The rows are grouped in 4 ways, from coarse to fine. Each group lies inside one group of the grouping before and may be the whole of it. The rows also spread widely along 11 directions, which tell nothing about the answers.
Known rows, each followed by its group in each grouping:
[  7 -15  -9  -3  20  -2   4  -7  -7  21  -5  19  26  27   1  -9  -6  17
 -21  24  10  18 -18  11   3] | q766 govol q77 tutot
[ 17  21  46   0 -14  -1  -9  -6 -17  10   5 -46   0   4 -13  12  15  -6
  26 -11   2 -10  -9 -12   6] | q766 govol q641 roso
[  1   5  -4  -4   7  14 -19   3  15  -4  18 -16  -5 -30  -8 -15   3  -1
 -25 -16  14 -23  29  17  -3] | q766 Mebur q667 Mur
[-23   5 -12  12  32 -17  -9  -7   4 -36  13 -14  -1  25   2   9   4  11
   4  -5  -1  -7  23  18  -6] | q766 govol q641 sogu
[-10 -12  -7  13   4  -3   1   9   4   9 -10 -27  -7 -11   7 -24  -7  -4
  -7  15   8   1  15  -3  -7] | q577 deg q929 dad
[ 19   8 -15   7  33  -4  14 -27  21  -7 -27  17  10  49 -13   9 -16  17
 -23  -1  45   0  -5  15   9] | q766 gudem q861 befu
[-14 -11   1  31  -9 -19  -9   4  -4  -6   8 -31 -16   7  19  -7   6 -20
  14  -3   2   6   9   0  -8] | q766 Mebur q838 furik
[-23   8 -11 -16  26   7 -14 -15   7 -26  27  27   6   4   5  -3 -13  18
   4   8 -23 -25  11  11  -6] | q766 Mebur q838 tel
[-13   4 -51   7 -13  29   2  14  18 -11   2  -2 -27 -23 -13 -23  21  14
   0  20 -41 -22  24  19  -9] | q766 govol q77 Vurud
[  6  14  24 -43   7  31  -9   5 -16  13   9   6  18 -31 -26  -8   6  31
  -2  28 -34 -23  -4 -12   1] | q577 deg q675 gul
[ 30  25  20   1 -36  17 -21  -9  -9  21  16  -7 -13 -27 -21  -4  28   7
   2  -8 -16 -12  -9   5   1] | q766 gudem q161 pif
[ -1   9   9 -24   9  11 -17 -10 -15  -3  29  39  19  -8  -6   0   3  19
  -4  13 -32  -9  -6   3   2] | q766 rap q384 sadu
[-15   5 -20  19  29 -32  -2  -4  -4 -19  17   4 -12  14   4   7  12  26
  22  24 -30  14  27   9  -4] | q766 govol q208 tasul
[-18  -6   3 -10 -32  28  -1  15 -11  -5   9 -11  -6 -16  10 -16   5 -18
  28   4 -45 -20 -13 -17  -7] | q766 rap q384 naf
[-20  -4   9  -7  15   7  -8  -2 -12 -14  -3   0  22   8 -14  -7  -4   9
 -26  18   8 -12   2  13  -1] | q577 deg q929 kizi
[  9  27  13   5 -20  10  -7 -24  -3   2   2 -15 -10  15   3   0   3  10
  34   0 -20 -14 -26  -6  -4] | q766 gudem q161 muke
[ 13 -11  20  -1 -14  -6  -6  -3 -10  29   7  12  14 -14   6 -10 -11 -15
 -14   2  27  14 -15  -8   2] | q577 kula q70 geted
[  0   6 -19  -1  11   4   2 -10   6 -18  -3  13   2  31  -7  10   7  14
  -3  -2  -5  -5  -3  13   1] | q766 Mebur q681 rize
[ -1 -17  -7  -5   2  -4   6  14  -2  -4   9  10   2   5   2   9   9  -8
   1 -10  -1   8   7  -3   0] | q766 govol q641 sogu
[  4   1 -14  17  13 -18   7  -5   4 -20  -4  20 -11  15 -27  14  13   0
 -16   7  15   4  32  16  14] | q766 Mebur q838 tel
[-10  -7  -4  -8   8  19  -3   4  -3  15  -1 -13  10  -9   4 -32 -12  10
  -4  33 -20 -13  -4  -5  -3] | q766 rap q384 sadu
[ 12  11 -18   0  15 -11   4  -4  12 -12   4  28 -17 -15 -21   8   7  16
 -12   3   8   2  39  10   7] | q577 deg q929 kizi
[  5  17  20  -1   4  -9   6  -6 -12  -1  -3 -28  -7  19  -8  12   9  18
  44  19 -29  -1  -4 -21   7] | q766 Mebur q681 rize
[ -5  -6  -8   8  -9  21   5   6  16  -2 -15 -31  -4  -3 -11 -18  -4 -20
 -13 -10  30 -26  11   8   4] | q766 govol q77 Vurud
[-15  -4  -7   4 -11   1   8   2  -3  -4  10  16 -11 -16 -10 -11   0 -12
  13  20 -14 -11  19  -3   4] | q766 govol q641 roso
[  9   7   7  -2 -15  -2  -8 -19  -3  14  14  30   0 -10   9  -8  -9  -4
   3  -3   6   1 -12  -6  -2] | q577 deg q675 gul
[ 22   3 -29  -7   4  16   5   4  22   6  -3   5 -10   1  -4  -1   9  13
  -6 -12   2  -4   5   8  -1] | q766 govol q77 Vurud
[ -7  10  35 -13  48 -20   2 -18 -17  -1  10  10  26  -3 -31   3 -15  24
   0  42  10 -12  30  -4  23] | q766 govol q208 tasul
[-12 -10 -16   7  23 -10 -20   1 -10 -28  15  17  14  35  -3  15  23  14
 -33  -3  -4  12   2  35  -7] | q766 Mebur q838 tel
[  1 -35  -3 -21  35   8  13  34  10  13 -16 -32  12   4   6  -9 -11   7
  -5   7  10   8   8 -18  -3] | q766 gudem q161 muke
[-12   8  26  39 -22 -21   1 -30 -11 -14  -7  -9  -3  24  -2  -2 -15 -41
   8  -3  39 -11  -1  -2  16] | q766 rap q384 sadu
[  8 -15 -10   9   8 -12  -2   4  -7   0   4  32   5   3 -18   3  15   4
 -29  10  11  17  14  16   7] | q766 gudem q161 pif
[ 15   9 -10  -1  13  12   2  -3   5  12 -14 -22   1  16  -3 -12   0  22
  -3  15  -8  -3  -7   1  -1] | q766 rap q384 sadu

New rows, each followed by its group in each grouping:
[ 15  -6   2 -11   3  -8   7  38 -12   6  -6 -30 -10  -9 -11  18  34  16
  18  10 -30  25   7 -19  -4] | q577 kula q70 geted
[-28  -6  14   5   5  -7 -16   0 -12  -9  13 -18  11 -10   5 -14  -9  -5
  -3  15   3  -8   4   3  -7] | q577 kula q70 geted
[  0  -7 -21  13 -11   0  15  -8   6  10 -18  19  -6   8   5 -19 -12  -4
  -8  19  11   7  -5   1   0] | q577 deg q929 kizi
[ -8  -3 -13  -2  30  -1   7  -7  12 -19  -8   8   7  18  -7  -1 -16   1
 -13   4  19 -13  19   6   8] | q766 rap q384 sadu
[ -4   3   5   8 -18   5 -17  -1   3   3  22 -11 -18 -31   5 -17   3 -10
   9  -4  -9 -13  13   1  -6] | q766 gudem q161 muke
[-25 -28 -14  23  -4  -1 -18 -10  18   1  17   8   0 -16  26 -39 -30 -34
 -31 -11  43 -12  14  19  -9] | q766 gudem q161 muke
[  5   0  -5   3   0  -9   2   2   6  -4  12   2 -12  -4   1   8   7  -3
  19  -8  -3   1  17  -6   4] | q766 govol q77 Vurud
[ -2  -9  15  17 -13  -2  -5 -12 -16  15 -11 -17  15  35   7 -10  -1 -11
  -8   8  17   7 -32   4   2] | q766 Mebur q681 rize
[ 21   4  52  -9 -15 -13  15  -2 -18  17  -2  -2  -1 -12 -29  17   1 -20
  26   6  15  -4   9 -35  30] | q766 Mebur q681 rize
[  6  -5  -4  -5  32 -22   5  -3  -6  -8   8  18  13  35   7  24   5  19
   9  -2  -3  21  -2   1   2] | q766 govol q208 tasul
[ 13  -1  -2   7 -11   0   7  10 -11  20 -19 -29  -4  23   8  -2  17  14
  16  13 -19  22 -28 -13 -11] | q577 deg q675 gul
[  4 -15  -9 -14  -6  11  36   9  19  -1 -22   0 -12  11  11   2 -22 -17
  44  -5  -2  -7  -7 -37   4] | q766 gudem q161 muke
[ 13  17  13  42   9 -29 -15 -36  -5  20   3 -11  -1   5 -21 -17   0   7
 -26  25  45   5  20  28  14] | q766 govol q77 tutot
[  8  17   5  16  19 -16  -2 -15   1  -1  -5 -30  -9  24  -5   3   3  18
  15  13   1   0   9   2   3] | q766 Mebur q838 tel
[-11 -11 -30 -21   1  20  11  21  16 -20  10  10 -10  -5   8   2   3  -2
  17 -17 -27 -16  12  -6  -9] | q766 govol q641 sogu
[  0  -6  15   5  -8 -12 -23  -2  -8   7  25   3   1 -19  12  -6   3 -10
 -14 -13  15   8   9   5  -7] | q577 deg q929 kizi
[ 11  -5  22   8   0 -21  14   4  -7   7  -6 -24  -4  11  -3  14   3 -14
  25  -5  16  10   8 -19  12] | q766 govol q208 tasul
[ 23  15  11  11  -4   6 -17  -7  -5  16  -2 -28  -2   3 -22  -6  22  13
 -23   3   9  -3   1  18   3] | q766 Mebur q838 tel
[ 11  10   9 -17  12  17  -8   7  -8  17   6 -20   3 -21 -13 -17   8  27
   3  28 -33  -9   7  -7   2] | q766 rap q384 naf
[  2 -10  18 -14  18  -4  -4  -5  -7   2  -1  15  26  11  -3   3 -14  -1
 -26  -3  33   3  -4   2   4] | q577 deg q929 kizi
[ -2  -4 -38  -4   6  16   6  15  21 -14   1  11 -20 -11  -7  -6  11  16
  -3   8 -27 -10  22   9  -8] | q766 gudem q861 befu
[ 30  10  26 -24 -11  18 -12   5   3  12  16  -8  -3 -20  -7  11  12   0
  11 -30  -2 -10  -5 -13   1] | q766 gudem q161 muke
[  7   9  33  19 -13  -6 -12 -43  -6  22   1   1  15  21  11 -16 -28 -14
  -3   4  39  -7 -31   0   5] | q766 gudem q861 befu
[-33  -3   6 -20  27   8 -13   8  -5 -25  26  11   6 -28 -16  -7  -3  18
   1  30 -34 -28  34   2  -1] | q766 gudem q861 befu
[-17  -7  13  -2   0  13  -5  -2 -17  -7  -7 -16  21  26   2  -9  -3  -4
  -3  10  -7 -10 -24   1  -1] | q766 rap q384 naf
[ 12  11  36   4 -26   9 -12  -9 -19  24   8 -17   1 -23 -13 -17   3 -13
   1  11   1 -14  -5 -10  10] | q766 rap q384 sadu
[  1  -7 -10  15   0   4  -1   2   6  21  -8 -27  -8   6  12 -24  -4  10
   4  22  -8   6  -8  -2  -9] | q766 gudem q861 befu
[  5 -24 -14  13  31 -20  11   2   6   7 -17  -4   9  35  10  -2 -11   1
 -16   8  32  22   5   2   3] | q766 Mebur q838 furik
[  0  15 -29 -24 -11  45   8   1  20   2  -1   3 -11 -16  -5 -19  -3  20
  23  12 -43 -35  -5  -5  -5] | q766 govol q77 Vurud
[  7 -20   6  -4  -8  -1  11   8  -1  14  -2   0   6   7   7  -1  -5 -20
   7  -6  16   7  -9 -12   5] | q766 govol q77 tutot
[ 23 -10 -15  -1  22  -5  24  -2  16   9 -25  12   2  27  -7   6 -10   9
  -5   3  27  14   0  -6  10] | q766 gudem q161 muke
[ -3  20 -33 -21  17  20  13  11  14 -26  -1   3 -23  -4 -24   7  17  38
  27  23 -61 -22  26  -2  -1] | q766 Mebur q838 tel
[ -7  -9 -18  -8  10  11  20   9   8  -5 -17  -9  -3  18  -3  -4  -3   9
  14  15 -15  -8   2 -11   3] | q766 Mebur q681 rize
[ -1  -7  17 -20   1  14 -22   9 -14  25  19  -8  20 -33   1 -23  -2  10
 -19  17  -8  -2  -9  -1 -10] | q577 kula q70 geted
[ -1  -5   4   8 -18   2  -6  -8  -1  15   6  14  -2 -26  -1 -24 -11 -14
 -20   9  20  -5   9   4   1] | q577 deg q929 kizi
[  5  -8  16 -16  -2  21 -16  -3 -12  17  14   4  31   0  -5 -12   1   0
 -31  -6  12  -9 -20  13  -2] | q766 govol q641 sogu
[ 15   1   1 -25  26   8   8  -1   5   1   0  19  12   4  -8   5  -8  14
  -2   4  -2  -6   6 -11   9] | q766 rap q384 sadu
[-12  -8  27  -9 -16   2   8   6 -24  -7  -7  12  16  -6 -26   5   2 -18
  -2  18   4  -7  -7 -11  12] | q577 kula q70 geted
[ -6 -12   4   7  -5   5   4   9 -10  -9 -12  -9   6  21  -9   3  12  -3
  -6  10  -2   1  -9   2   0] | q766 gudem q861 befu
[-20  -5  13   4  11  -6  -5 -14  -4 -12   9  11   9  -3 -11 -11 -18 -14
 -11  14  20 -20  20   5  11] | q766 Mebur q838 tel
[-37 -20 -33 -33  29  22  17  11  15 -38   6  46  11   0   1  -7 -25  -1
   0  12 -23 -29  20  -5   1] | q766 rap q384 sadu
[ 10  10  52 -15 -21  10 -17 -10 -28  29  19  -8  12 -21  -7 -10   1   3
  21  19 -21  -9 -24 -20   4] | q766 gudem q161 muke
[  7 -13  17  -3 -11   5  -1  20 -15  24   0 -29   4 -16  -9 -10  14  -4
   4  14  -7   4   1 -11   5] | q766 govol q77 Vurud
[  3  -1 -14  13  -3   9  24 -11  17   4 -29 -12  -5  18 -13 -14 -16 -13
   1   9  31 -16   2   2  11] | q766 govol q77 tutot
[ 30  38  61 -11  -1  -3 -11 -40 -29  41   5 -24  23  21  -7   5  -6  31
  40  27 -13  -3 -45 -24  14] | q766 govol q77 Vurud
[ 16   9   7  -2 -15  10 -21  -2   8  20  20  -2  -8 -50  -8 -20   1  -6
 -24 -10  20 -11  16   8  -3] | q577 kula q70 geted
[ -7   0 -26  12   0   4   4 -14  20  -5   1  16  -8   0   3 -17 -15  -7
  -4   2  18 -16  14  11   3] | q766 govol q77 Vurud
[-14  -4 -48   8  18  -3  -4 -10  29 -20   6  26 -11   9  24 -13 -17   9
 -15  -8   9  -1  16  21 -16] | q577 deg q929 kizi
[ -3  19   0  -8  34  -4  -5  -3  13 -26  -1 -24  -8   0 -13   9  -1  22
   2  -5   6 -18  34   5  -2] | q577 deg q929 kizi
[ -5  -2  24  -1  -6  18 -18  -4  -9  13   1 -40  13   1   3 -22  -5   1
  -4   6   2 -16 -20   1  -7] | q766 gudem q161 muke
[-13   0 -17 -21  14  26  -1   6  22 -22   9   4  -1 -18 -13  -6  -6   2
  -6  -9   2 -38  28   8   1] | q766 govol q77 Vurud
[-11   0 -21   7   5  -4   0  -5  15 -25   8   1 -10  21  13   8   0  -4
  16 -20   0  -8   5   9  -6] | q766 govol q77 tutot
